The same things were measured in two ways. Each way mixes the same 6 hidden numbers, adds some noise and spreads widely along 4 directions of its own, which tell nothing about the thing.
(in the rows, 128 means zero)
Some things both ways: the first way, then the second way.
[161 100 122 121 150  88 171 122 144 146 140 114 141 115 158 103 156 181
 167 104  76]
[153 138 129 134 118 144  94 155 131 147 139 140  89]

[153  95 117 101 102  95  97 109 146 143 166 120 142  69 126 132 174 159
 138  83  98]
[ 65 171 171 169 161 186 128 143 137 119 149  73 139]

[165 113 108 120 128 146  92 153 132 116 140 137  94 116 136 133 182 158
 130 100 181]
[127 109 170  98 212  89 130  91 156  82 170 137 170]

[119 164 127 143 149 132 126 129 126 119 106 152  80 149 138 113 126 124
 117 139 155]
[159 134 136  62 114  29 186 111  99 135 154 135 144]

[151  65 135  67  85 108  89 156 149 157  93 170 119 136 132 130 171 165
 165 127 177]
[116 143 151 123 197 137 124  85 171  31 177 113 141]

[180  98 127 132 105 132 148 129 122 129 120 163 126  78 118 117 180 151
 121 122 134]
[113 138 192 171 153 131 140 106 123 175 137  51 151]

[145  89 125 137 162  77 153 118 130 137 130  98 165 132 183 108 166 198
 180 122  48]
[158 146 182  99 127 110 109 163 116 158 142 164 107]

[125 173 140 197 145 155 105 168 171  87 125 124  90 119 147 116 162  97
 120  88 125]
[ 88 148 127 164 122 172 168 118 121 100  84  87 145]

[145 159 136  72 118 101 115 115 186 142 146  88 116 118 197 108 129 147
 134  83 150]
[128 192 194 100 142 134 187 133 150  78 179  84 166]

[146 161 132 113  99 128 125 107 173 127 149 114 111  74 148 113 141 110
 100  78 134]
[ 84 176 151 180 121 176 172 148 129 112 156  43 139]

[124 119 122 117 126 122  68 134 134 122  92 110 132 149 189 121 172 171
 145 144 129]
[151 129 159 117 174 125 127 142 167 107 187 129 154]

[151 136 158 176 154 110 145 177 188  97 165 118 116 100 137 126 171 129
 161  59  81]
[ 93 134 148  97  92 150 115 106  99  89  61 134 105]

[138 134 136 131 122 144 123 166 149 126  63 164  94 174 167  90 155 133
 137 144 186]
[161 108 107 113 180 101 153 107 174  63 182 130 164]

[ 87 161 147 209 103 141  96 145 183  98 109 148  90 102 109 125 124  63
 118  85 102]
[113 145  53  65  88  85 172  61  97 157  95  89 163]

[150 117 130  80 135  91 102 116 135 137 154  95 139 113 169 139 158 187
 154 110 111]
[178 136 162  55 123  90  93 114 145 146 178 123 125]

[106 147 114 204  99 176 135 101 142 115  49 144  86 125 142  99  95  88
 102 132 142]
[136  91  90 192 172  78 201 167 122 100 182 134 139]

[149 108 120  93 118 103  83 145 169 139 114 100 150 150 209  88 198 179
 161 106 127]
[124 224 141  79  90 162  93 144 135 130 180  93  97]

[129 150 159  94 146 100 113 141 111 131 129 142 108 144 144 152 144 169
 136 152 130]
[164 119 187 100 125  99 150 117 132 103 131 121 137]

[138 140 152 128 140 126 121 160 120 119  88 159 106 156 156 117 164 153
 133 163 149]
[174 116 123 120 119 119 120 116 146 127 138 107 122]

Other things, the second way, with their names:
k_339: [122 104 111 110 166 113 103  94 137 175 140 107 165]
k_754: [155 163 180  53  76  92 164  85 111  70 100 113 117]
k_965: [123 148 101 181 131 133 198 133 124 118 154  61 150]
k_335: [126 133 162 145 183  83 198 135 124 155 160 109 185]
k_190: [116 125 144 104 164 114 136 134 130 136 126 152 162]
k_89: [157 102  87 105 140  95 105  98 141 155 149 112 136]
k_216: [152 127 164  63 121  70 150 114 110 137 121 145 143]
k_459: [132 161 148 100 125 146 121 106 147 122 140  86 147]
k_123: [168 154 105 111 119 132  96 120 154 142 181  96 110]
k_413: [146  97 110 112 174 106 115 129 157  93 158 172 139]
k_26: [141 132 162  82 146  58 125 106 113 156 187 105 128]
k_916: [151 131 184 180 146 156  99 134 145 183 141  68 128]
k_245: [209 161 181 131  50 141 135 155 133 174 140  58  99]
k_73: [122 174 124 130 118 119 129 125 109 199 158  69 130]
k_250: [190 138 161 116 165  80 159 106 135 160 129 149 155]
k_4: [157 164 207 130  95 113 119 145 113 206 178  50 109]
k_74: [160 123 230 108 160 112 137  80 148 144 105  98 164]
k_578: [166 127 184 155 153 106 191 138 130 132 127 124 153]
k_88: [174 113 176  62 143  73 128  97 138 122 138 143 145]
k_430: [147 142  81  79 136  73 148 127 131 148 211 104 151]
k_521: [138 155 132  29 144  46 139 109 110 121 176 153 144]
k_276: [132 129 154 171 175 127 144 103 149 172 167  48 173]
k_859: [131 122  81 120 137 145 121 146 151  46 153 164 109]
k_167: [111 150 166 103 126 101 109 120  97 152 146 112 109]
k_51: [125 171 173  78 163 121 159 105 145 131 145 112 190]
k_141: [176 126  86 178 137  96 159 102 121 202 132  88 135]
k_185: [114 159 122 119 101 163 122 145 137  35 148 122  86]
k_93: [116 133  64 105 159 140 124  93 151  96 117 151 150]
k_946: [122  94  81  96 123 139  86  71 142  81  89 131 118]
k_559: [133 149 198  72 143  78 143 116 105  89 138 156 120]
k_852: [153 117 154 143 109 116 107 134 121 205 151  72 119]
k_144: [142 133 176 125 133  70 177  99  92 124 115 109 127]

Some of these things the first way, each followed by its name:
[155  97 163 134 118  96 150 151 151 123 113 122 155 101 159 130 171 167
 170 120  73] -> k_74
[158 130 158 210 137 164 119 237 182  79  89 167 100 145 144 106 207 111
 150  96 144] -> k_946
[149 134 118 140 134 143 113 138 128 113 131 145  89 113 120 133 158 137
 118 112 154] -> k_89
[119 156 132 124 102 133 143 102 145 141 104 170  87 108 114 114 107 100
 102 125 158] -> k_965
[134 113 154 143 130 110 123 155 154 117  96 121 136 131 170 123 162 157
 165 122  96] -> k_88
[153 125 103 131 148 128 118 150 153 127 135 135  92 143 146  99 170 150
 136  95 159] -> k_521
[165 107 126 127 123 123 114 119 108 120 117 121 141  98 160 136 183 181
 127 141 107] -> k_916
[123 114 138 155 122 116 136 162 192 127  86 122 121 147 179  93 147 128
 167  99 114] -> k_859
[141 108 125 106 146  98 101 145 120 129 138 134 112 142 138 142 159 178
 162 128 126] -> k_559
[160 111 110 156 139 151  81 154 121 100 120 135 115 118 143 134 201 161
 130 121 141] -> k_167
[139 121 138 181 116 152 155 144 154 109  83 146 105 110 135 114 134 111
 134 110 125] -> k_144
[122 171 171 136 123 116 124 112 151 109  83  65 150 125 243 121 131 154
 136 146  78] -> k_245
[130 163 126 165 165 150 132 141 108 107  90 127  94 162 174 112 141 150
 124 150 142] -> k_578
[181 122 106 118 128 154 113 133 117 118 131 151  95 111 129 123 183 156
 111 119 190] -> k_26
[136 129  83 180 126 166 140  87 115 115 110 133  80  93 116 132 107 124
 104 109 150] -> k_141
[150 118 118 156  91 167  90 136 126 110  70 153 119 108 151 114 190 132
 107 145 161] -> k_276
